There are 10 hidden switches. A switch that is on adds its own fixed numbers to the row, and there is some noise. The rows also spread widely along 16 directions, which tell nothing about the answers.
In the rows, 128 means zero.
Known rows, each followed by its switches (1 for on, 0 for off):
[170 104 136 119 202 128 109 121 125 117 147 107 200 125 134  87 129  95
 108 164 102  98 116 110 131 172 145 149 137 122]
0 0 0 1 0 1 0 1 0 0
[149 115 128 102  97 135 105 146 156  68 113 201  97 137 150 154 103  97
 134  78 122 141 102 138 134 100 103  67 132 118]
0 1 0 0 0 1 1 1 0 0
[ 90 124 118 116 122 135  89 104 166 100 108 133  94 100 136 183 172 164
 173  90 141  87  93 127  99 102 131 163 131  99]
1 0 0 1 1 1 0 0 0 0
[132 148 169  92 101 144 124 171 152 147 151 122 134  85 103 213 170 152
  99 100 135 137 121 127 142  92 161 174 143  91]
1 0 1 1 0 0 0 0 1 1
[120 111 122 146 112 109 150 132 177 122 123 155  89 150  66 108  92  92
 163 135 154  99 147 114  85 131  78 152 113 135]
0 1 0 0 1 1 1 0 1 1
[103 130  95 148 126 136 156  66 133 108 141  88 174  83 152 128 181 199
  63  87  64 154  99 131 115 144 108 109 124 118]
0 0 1 1 0 1 0 0 0 1
[147 159  95  83 131 112  83 147 159  94 109 124 157 140 152 121 100 141
 134 202  84 145 116 107 139 146 123 149 126 160]
0 0 0 0 1 1 0 0 0 0
[176  96 134 153 146 105 154 169 126 113  89 151 117 147 120 107 160 100
 151 126 119  86 137 133 123 121 194 171 107 153]
0 0 1 0 0 1 0 1 0 0
[162  98 167 137 165 122 140 101 109 127 148 129 151 147  85  73 110  67
 142 119 173  92 151 121 104 175 134 155 128 123]
0 1 0 0 0 1 1 0 0 1
[116 167 114 132 121 125 145 117  55 133 128  98 132 144 132  79 178 138
 177 145 117 152 135 155  94 116 137 166 139 119]
1 0 0 0 0 0 0 0 1 0
[134 180 114 108  88 101 129 123 126 105 110 165 131 144 173 150 134 162
  95 139  75 210 121 185 136  88 111 138  96 170]
0 0 1 1 0 1 0 0 1 1
[132  88  70 125  97 134 119 179  97  86  96 144  65 126 130 102 163 108
 213 134 130 113 128 113  96 109 155 108 139 123]
0 1 0 0 0 1 1 0 1 0
[167  67  91 198 149  95 173 129  87 169  82 171 148 136 140 129 147 105
 127 156 135 142 168 147 119 170 175 133 103 219]
0 1 1 1 1 1 1 0 0 0
[145 177 133 127 126 118 138 112 121 142 149 133 175 135 120 115  90 120
 106 142 116 200 159 148 119 172  87 127 146 166]
0 0 0 0 0 1 1 0 1 1
[ 91  91  76 123 141 107 105 177 148 128 127 118 102 147  89 107 119 146
 191 197  99 102 162  88  94 127 154 146 109 119]
1 0 0 1 0 0 0 0 0 1
[165 139  82 117 114 126  93 150 109 102  88 175 126 135 175 127 124  98
 125 182 125 148  93 160 147 110  94 118 145 159]
0 0 1 1 0 0 0 0 0 0
[180 148 102 115  87 166 154 163 102 114  65 141 162 147 152 145 120 149
 121  97 117 166 118  88 149 137 142  59 143 168]
0 0 0 0 0 1 0 0 0 0
[103  94 107 144 132 112 132 100  98 140 139  89 164 131 105 100 145 148
 154 189 131 124 169 159  68 167 129 167 117 115]
0 0 0 1 0 1 0 0 0 1
[166 137 176 133 137 132 153 106 169 132 133 153 215 120 112 199 102 135
  71  76 134 142 139 154 117 170 107 113 111 129]
0 0 1 0 0 1 1 0 1 0
[ 73 136 110 120 151 120  96 142 142 125 145 148  87 162 122 151 116 153
 158  52 135 158 130 108 120 114 124  80 109 109]
0 0 1 0 0 0 1 0 1 1
[131 147 132 161 135 146 158 129 126 165  87 103 165 139  97 166 148 168
 105  62 168 112 143  84 119 177 143 138 142 152]
0 0 0 0 0 1 1 0 0 0
[ 65 128 124 162 118 124 130 107 123 158 129 128 102 137 102 151 122 163
 159  51 167 158 190 106  90 171 120  96 149 132]
0 0 0 1 0 0 1 0 0 0
[ 87 177  95 152 189 129 120 114 106 195 170  93 168 102 103 155 150 141
 131 152 127 180 147 116  97 183  94 147 180 147]
0 1 0 0 0 0 0 0 1 0
[112 140 101 152  93  94 138 123 123 125  70 137 155 174 119 147 128 172
 123 138 136 145 175 146  79 163 109 150  93 165]
0 1 0 1 0 1 1 0 1 0
[112 155 114 109  73 138 126 155 135 143  76 138 108 147 129 190 132 165
 137 141 156 149 130 126 124  93 120 149 122 142]
0 0 1 1 0 0 1 0 0 0
[115 185 118  80 118 148  93 110 137  84 139  83 171 135 137 111 128 167
 111  88 100 159 111  88 123 163  88 112 160 100]
0 0 1 1 0 1 0 0 0 1
[ 99 138  62 136 119  96 129 207 142 136  84 124 101 173 122 131 152 179
  96 143  82 136 134  70 148 109 146 132  97 155]
0 1 1 1 0 0 0 0 1 0
[130 146 114 111 100 114 124 203 128 141  95 105 128 163 120 122 146 159
  69 167 113 126 124  97 166  96 157 180 117 136]
0 0 0 1 0 0 0 1 0 1
[ 82 173  94 132 129 118 116  96 129 151 157 119 159 146 114 135 113 150
 104 148 105 187 131 164  97 147  39 126 146 119]
0 0 1 1 0 1 0 0 0 1
[ 89 116  64 167 166 113 116 117  82 168 118 128 143 170 117 125 132 136
 148 159 157 150 139 151  80 157  98 124 114 149]
0 1 0 0 0 1 1 0 1 1
[152 144 106 160 122  80 121 157 127 126  81 165 156 186 138 131 115 117
  93 150 143 149 132 185 125 143  97 160 106 173]
0 0 1 0 1 1 0 1 1 1
[117  78 156  95 142 127 100 189 173 146 169 140 129 130  88 186 120  98
 125 121 141 115 136 100 133 124 147 127 139  71]
0 1 1 1 1 1 0 1 0 0

New rows. What belongs after each?
[153 152 125 105 112 114 152 174 160 105  88 127 131 179 110  89 102 146
 115 141  88 112 141  61 145 111 140 137  88 151]
0 0 0 1 0 0 0 0 1 0
[130 110  81 132 132 142 156 155 117 146  87 121 127 156 117 135 165 153
 135 142 114 101  85  89 119  84 143 140  91 135]
1 1 0 1 1 1 0 0 1 1
[116  92 162 145 113  52  93 168 155 105 145 190 101 154 116 156 108 125
 100  63 142 159 200 188 134 155 168 118  94 125]
0 0 1 0 0 1 0 0 1 1
[117  62 130 149 131 128 139 134 116 162 177 115 153  91  83 125 139 114
 124 155 137 112 165 140 100 156 140 139 144  88]
1 0 0 1 0 0 1 0 0 1
[ 84 179 111 108 134 127 122 134 105 156 124 139  86 184 122 131 128 150
 175 116 111 174 129 121 117  86 118 129 125 137]
0 0 0 1 0 1 0 0 0 0
[129 105 134  98 116 152 119 167 170 102 118 117 118 103 119 185 165 158
 102  61 127  95  96  65 149 117 170 110 132  90]
0 1 1 0 0 1 0 0 0 0
[163 105 105 140 145 127 114 118 145  75 117 163 144 106 124 119 131  95
 178 125 117  90 121 155  84 159 106 114 145 123]
0 0 0 0 0 1 0 0 0 0
[131 126 102 142 134 141 133 111 131 112 155 133 122 101 102  89 139  90
 126 115 116 114 101 116 104 137  59 126 169 106]
1 1 0 1 0 1 1 0 1 1
[119 147 100 141 126 135 137 101 137 124 102 164 106 128 166 163 132 173
  94  63  99 172  89 123 155  94 128  79 111 169]
1 0 0 0 0 1 0 0 0 1
[ 65  72 102 188 190 125 123  77 113 191 176 125 116  96 121 143 152 125
 106 108 148 133 123 151 112 143 102 118 144 110]
1 0 0 1 0 1 1 0 1 0
[146 106 139 134 164  77  95 167 144 128 187 170 134 118  94  99 115  54
 110 181 107 110 153 180 128 143 104 166 144 102]
0 0 0 1 0 0 0 0 1 0
[145 113 129 133 154 136 125 118  95 153 105 101 200 153 136 145 147 148
  72 128 169 120 110 135 131 152 137 150 101 126]
0 0 1 1 0 1 1 0 1 1
[ 99 117 146 105  96 127 119 135 155  98 131 111  92 143 112 121 135 164
 112  77 128 108 119  98 140 102 151 133 113  83]
1 0 0 0 0 1 0 0 0 1
[139 102  80 112 152 123  99 121 105 128 119 131 124 142 166  90  97 104
 118 218 125 168 118 107 149 128 122 113 113 182]
0 1 0 1 0 1 0 0 1 1
[130 146 124  89 150 143  71 113 141  88  94 162 118 168 159 148  99 118
 173 101 147 137 105  93 121 127 118 109 131 142]
1 1 0 1 0 1 1 1 0 0
[121 142 130 147 111 126 177 140 156 162 105 111 136 143 111 142 132 162
  74 136 103 139 137  99 138 107 127 160 113 151]
1 0 0 1 0 1 0 1 1 0
[115 196 135 122 128 120 154 142 135 159 132 116 124 166 105 116 118 155
  93  91  94 169 135  88 154 123 121 134 139 150]
0 0 0 0 0 1 0 0 0 0
[137 119 123 105 118 104  80 129 169  77 148 197 100 107 149 143 104  93
 155 128 113 147 116 168 126 106  97 124 124 122]
1 0 1 1 1 0 1 0 1 1
[170 102 161  94 164 122 110  78 150  81 127 161 179 143 158 126 105 104
 106 119 127 101  88 135 132 129 124 126  72 122]
0 1 0 1 1 1 1 0 1 0
[115  60 103 182 186 120 148 120  99 151 139 117 114 141  87  70 152 104
 151 108 144  72 137 110  98 150 143 126 124 114]
0 0 0 1 0 1 0 0 0 1
[ 77 149 122 178  94  74 120 173 156 163 127 145 104 164  73 156 117 163
  53  55 152 156 186 139 136 171  98 128 151 135]
0 0 0 0 0 1 0 0 0 1
[ 90 105 126  83  93 147  90  89 147 104 137 127 114  99 159 162 101 143
 157 183 154 163 129 145 108 103 102 112 118 106]
0 0 0 1 0 0 0 0 1 0
[116 143  58 131 110 144 116 200  93 160  60 110 140 191 122 149 140 160
 147 177 145 142 124  96 116 118 125 134 137 147]
1 0 1 1 0 0 0 1 0 1
[121  85 139 121 129 158 122  59 143 122 135 109 153  78 146 162 130 148
 105 132 153 121 106 128 120 134 128 126 125 117]
1 0 0 1 0 1 0 0 0 1
[151 141 167 102 104 135 138 143  84 134 102  96 183 162 116 142 174 166
  97  96 157 106 128 140 123 125 178 182 105  99]
0 0 0 1 0 1 1 0 0 1
[ 86 179  97 129 161 131 140 105 110 182 161  85 176 166  99 112 138 152
  86 146 103 156  94 110 114 128  56 150 135 109]
1 1 0 1 1 1 0 0 1 1
[104 116 100 145 133  96  78 134 142 120  92 136 124 137 146 148 110 152
 147 134 156 154 184 108 115 191 148 132 128 172]
1 0 1 1 0 0 1 0 1 0
[ 95 141  88 145 137  86 129 142 135 159 118 173 167 170 145 200 126 176
 141 156  67 205 158 193  90 125 120 121  88 161]
0 0 1 1 1 1 0 1 0 0
[135 129 168 134 138 132 154 172 107 181 145 137 152 146  88 175 152 142
  62  30 150 141 148  94 158 135 169 103 133 114]
0 1 0 1 0 0 0 0 0 1
[129 122 120 124 111 107 106 141 164 117  99 177  90 162 155 149  84 127
  39  91 146 169 113  98 193 114 107  91 101 175]
0 1 1 1 0 1 1 0 1 1
[191 114 134 123 147 113 129 132 128 111 133 194 155 124 135 119 120  60
 106 184 105 112  97 174 133  97 101 144 112 134]
1 1 0 1 0 0 0 0 1 0
[100 168 106  94  72 141 126 136  84 123  98  99 117 174 137 125 144 173
 174 127 140 185 143 126  98 108 125 138 119 125]
0 0 1 1 0 1 1 0 1 1
[104 126 135 131 158  86  72 103 155  91 150 147 118 147 123  93 113 108
 103  99 128 102 129 148 125 159  88 142 137  99]
0 0 0 1 0 1 0 0 0 0
[121 115 122 123 139 118 126 101 120  92 130 136 116 119 137 104 170 130
 177 152  97  93 108 163  88  82 139 172  94  98]
1 0 0 1 0 0 0 0 1 0
[ 74  90  71 122 122 138  85 166 147 151  94 155  70 115 145 222 150 177
 156 151 140 125 104 117 129  69 157 114 111 128]
1 0 0 1 0 0 0 0 0 0
[108 119 158  91 115 121 124 149 106 146 140 132 132 151 148 174 154 173
  93  99 115 164 130 149 153  76 191 130  78 100]
0 0 0 1 0 1 1 0 1 0
[142 139 116 124 150 163 153 101 104 153 152 137 152 111 151 133 145 116
  54  92  95 164  62 111 167 103  89  72 155 125]
0 1 0 1 0 1 0 0 0 0
[114 116  84 115 145 141 114 132 138 135 140 129 116 132 105 101  93  97
 188 215 126 117 119 117  95 120  81 129 139 118]
0 0 0 0 0 0 1 0 0 0
[148  54 122 170 147 117 140 105  80 132  79 109 155 140 153 107 145 131
 140 121 182 122 179 116 110 196 198 122 106 171]
0 0 1 1 0 1 0 0 1 0
[146 142 173 121 113 122 113 151 114 115 116 131 128 156  79 113 136 100
 175  68 182  93 175 120  94 174 142 168 165 104]
0 0 0 1 0 1 1 0 0 0
[ 87  96  88 118 150 142 105 125 134 132 148 111  90 107 157 127 150 133
 127 147 100 144  90 107 143  94 130 121 140 110]
0 0 1 1 0 1 1 1 0 0
[ 75  58 100 122 130  85 103 159 130  97 184 132  89 145 103  90 120 130
 175 122  83 158 190 124  96 155 165  79 109  86]
0 1 1 0 0 1 0 0 0 1
[121  95 161  91  73 124 109 156 147 103 162 130  69  97 110 119 134 105
  95 108 141 130 141 106 160 108 150 144 150  93]
0 1 0 1 0 1 1 0 0 1
[ 70  86 118 162 128 118 149 100 151 148 147 131 111 135 103 156 136 137
 134 135 130 125 128 183  78 102  86 134 107  82]
0 0 1 0 0 1 0 1 0 0
[120  92  97 121 130 130 116 143 110 130 136 152 101 136 107 115 114  95
 187 172 143 129 141 124  95 118 118 115 126 125]
0 1 0 1 0 0 1 0 0 1
[125 171  93 122 117 109  96 136  76 113 134 123 152 153 146  88 155 134
  94 136 110 154 102 179 132 135  91 146 150 113]
0 0 0 0 0 1 1 0 0 1
[ 96 149  98 154 139 113 151 163  99 186 130 111 151 146  84 162 170 159
 163 130 109 169 185 120  75 163 144 156 144 139]
1 1 1 1 0 1 0 0 1 0
[105 136 133 147 120 132 138  77 123 165  92 121 133 151 121 159 125 147
  84 130 203 128 117 127 124 126  89 170 108 153]
0 1 1 1 0 0 1 0 0 1
[100 160 104 136 116 128 129 143 176 142 105 143 119 136  92 175  99 162
 151 110 136 154 159  91  95 141  88 114 132 160]
0 0 0 1 0 0 0 0 1 1
[128 179 121 119  98 143 134 166 107 157  99  97 121 158 132 120 138 142
  58  92 149 168 116  73 182 127 110 129 170 144]
0 0 1 1 0 1 0 0 1 0
[153 122 152 137 185 130 131 148 123 168 172 127 164 128  74 111 155  76
  89 129 120  66  99 137 135 131 112 177 160  76]
1 0 0 1 0 1 0 0 0 0
[120 103 197 125 114 100 137 140 147 146 168 147 111 155  77 121  93 101
 109  80 152 132 192 128 133 145 142 132 129  98]
0 0 0 1 0 1 0 0 0 0
[106  87 138 133 147 138 181 136  79 151 166 100 108 134  99 100 187 130
 169  69 106 135 150  98 102 111 189 112 115  86]
0 1 1 1 0 1 0 0 1 0
[ 79  98 141 137 127 110 106  75 124 149 129 132  82 118 135 147 119 133
 179 150 179 159 183 152  97 143 150 160 124 157]
0 0 0 1 0 1 0 0 0 0
[136 161 117 122  82 110 143 199 120 159 110 127  97 183  84  95 112 111
 108 165 131 153 155 109 149 114 108 169 150 148]
0 0 1 1 0 1 0 0 0 1
[139 156 141 170 162  94 161 134 125 174  94 118 171 170 110 133 145 143
  97 124 142 126 149 135 121 155 146 198 106 178]
0 0 0 0 1 1 0 1 1 0
[113 153  55 143  91 105 141 217 123 140  88 137 105 157  90 140 178 168
 117 138  76 125 131 112 115 104 126 157 129 144]
0 1 0 1 0 1 1 0 0 1
[109  88 179 126  90 120 123  88 151 103 160 132 114  73 121 149 143 124
  95  81 162 123 157 139 122 145 133 133 145  89]
0 1 0 1 0 0 0 0 0 0
[109 134 126 163  97  93 135 144  79 160 112 102 158 163 113 103 134 150
  93 127 168 163 206 139 116 191 131 144 145 144]
0 0 0 1 0 0 0 0 1 0
[ 91 134 116 156 114  87 126 171 102 147 114 127 131 185 101 131 149 147
 135 141 146 133 167 181  90 124 125 166 109 106]
0 0 0 0 0 0 0 1 1 0
[120  89  65 133 121 109  77 121  96  83  89 112 184 170 157 100 123 153
 126 164 141 130 142 153  91 194 102  99 117 118]
0 0 1 1 0 1 0 0 0 1
[138 137 121 180 176 121 178  23 128 153 110 129 185 140 136 106  94 124
 156 157 142 150 140 138  80 176  89 147  94 198]
1 0 1 0 1 0 1 0 1 0
[119 168  81 147 125 120 123 138 142 133  87 125 158 166 106 125 109 152
 166 134 120 147 154  98  84 177  90 146 149 171]
1 0 0 1 1 1 1 1 0 1
[172 135 132 128 134 141 168 116  69 141  74 111 176 166 157 114 146 157
 123 133 130 144 128 115 139 134 192 131  94 178]
0 0 0 0 0 1 0 0 0 0
[115 148  98 146 159 119 111 147 135 164  97 168 145 181 139 166  95 140
  90 121 130 158 119 123 144 125  91  96 118 163]
0 0 0 1 0 0 1 1 0 0
[116  62 100 135 184 125  88  99  75 129 159  79 191 115 168  87 165 118
 111 176 136 119 107 153 114 168 142 140 131  91]
0 0 0 1 1 1 1 1 1 0
[ 99 146 128 131 148 107  94 136 126 140  95 170  60 186 119 140 129 117
 180  98 171 115 127 136 116  90 130 169 109 142]
1 0 0 1 0 1 1 0 1 0
[101 113 103 182 175 119 134 121 113 168  69 141  98 186 114 145 143 143
 127  71 188 105 128  92 115 134 141 142 104 177]
0 1 0 1 0 1 1 1 0 1
[100 101 116 124 141 112  70 135 166 108 171 170 104 117 123 145 108  93
 105  98 124 130 114 152 134 135  68  87 162  79]
0 0 1 1 0 1 0 0 0 0
[113  62 124 117 158 123 104 120 184 126 167 131 121  85 124 146 115 121
 109 149 122 112 115 111 137 124 137 132 106 116]
0 0 0 1 1 1 1 0 1 1
[121 122 124 105 121 146 109 134 143 109 118 105 147 148 139 119 115 147
  63  84 137 118  96  77 161 135 102  93 128  96]
0 0 0 1 0 1 1 0 1 0
[127 140 109 101 141 127 100 124 117 142 138  80 218 153 126 111  97 149
  90 210 134 143 124 117 130 173 101 141 123 120]
0 0 0 0 1 0 0 0 0 1
[ 70 116 115 114 153  94  88 114 140 105 177 116 112 150 118  79  98 148
 156 116  97 155 173 102 108 155 130 110 110 104]
1 0 0 1 0 0 1 0 1 1
[147 124 113 163 164 117 152 147 127 136 114 120 136 127 125  87 154 118
  99 126 104 109 124  96 140 134 141 151 133 155]
0 0 0 1 0 0 0 1 1 0
[124  94 110 119 108 143 155  85  90 128 143 128 152 129 158 101 133 130
 119 148 100 156 100 159 120  99 107  92 109 105]
0 0 0 1 1 1 1 0 0 0
[145 127 130 110 114 156 127 143 119 125 129 105 167 119 109 128 140 135
 114 119 138 109 119 100 125 140 127 125 153  94]
1 0 0 1 0 0 0 0 0 1
[136  96  94 103 168 136 109 118 156 127 142 147 138 137 143 124 103 100
 126 206 101 118  59 136 135  78  89 134  93 116]
1 0 1 1 1 1 0 0 1 1
[122 151  89 115 131 119  80 162 129  98 126 149  89 158 141  84 124  90
 128 151 103 127  80 136 146  97  79 135 168 108]
1 0 0 0 0 1 0 1 0 0
[ 71 131 137  81 130 150 126 111 160 113 154 114  83 133 111 156 148 160
 175  77 101 130 108  82 103  81 134 120 112  74]
0 1 1 1 0 1 0 0 0 0
[105  43 127 144 189 112 109  91 116 129 186  97 156  93 130 102 149 124
 139 137 108 118 159 129 108 183 179 124 129  91]
1 0 1 1 0 1 0 0 0 0
[ 87 136 125 119 156 129 132 100  97 110 191 126  96 131 116  77 172 117
 172  60  78 138 112 127  97 101 116 117 140  65]
1 1 0 1 0 1 1 0 1 0
[ 85  98  93 157 117 108 132  60 124 119 117 123 154 127 166 136 138 195
  64 126 106 156 121 169 115 134 109 109  78 139]
0 0 0 1 0 1 1 0 0 1
[158 182 101 157 117 115 154 112 112 109 107 171 112 118 166  99 134 111
  94 108  98 193 110 141 146 115  92 120 143 207]
0 1 0 0 0 0 1 1 1 1
[127 149  99 110 127 136 118 150 112  92  85  97 180 165 139 135 154 195
 151  91 103 129 130  98 100 155 157 104 107 117]
0 0 0 0 0 1 0 0 1 0
[102 189 129 126 106 108 138 148 137 137 120 148 117 191  88 117 101 145
 139  87 114 152 164 113 111 129  85 127 130 130]
0 0 0 1 0 0 1 0 0 0
[102 150 118 111 118 110  73 121 128 121 147 152 141 157 148 142 100 126
  86 119 125 180 125 163 143 146  67  99 156 102]
1 0 1 1 0 1 0 0 0 0
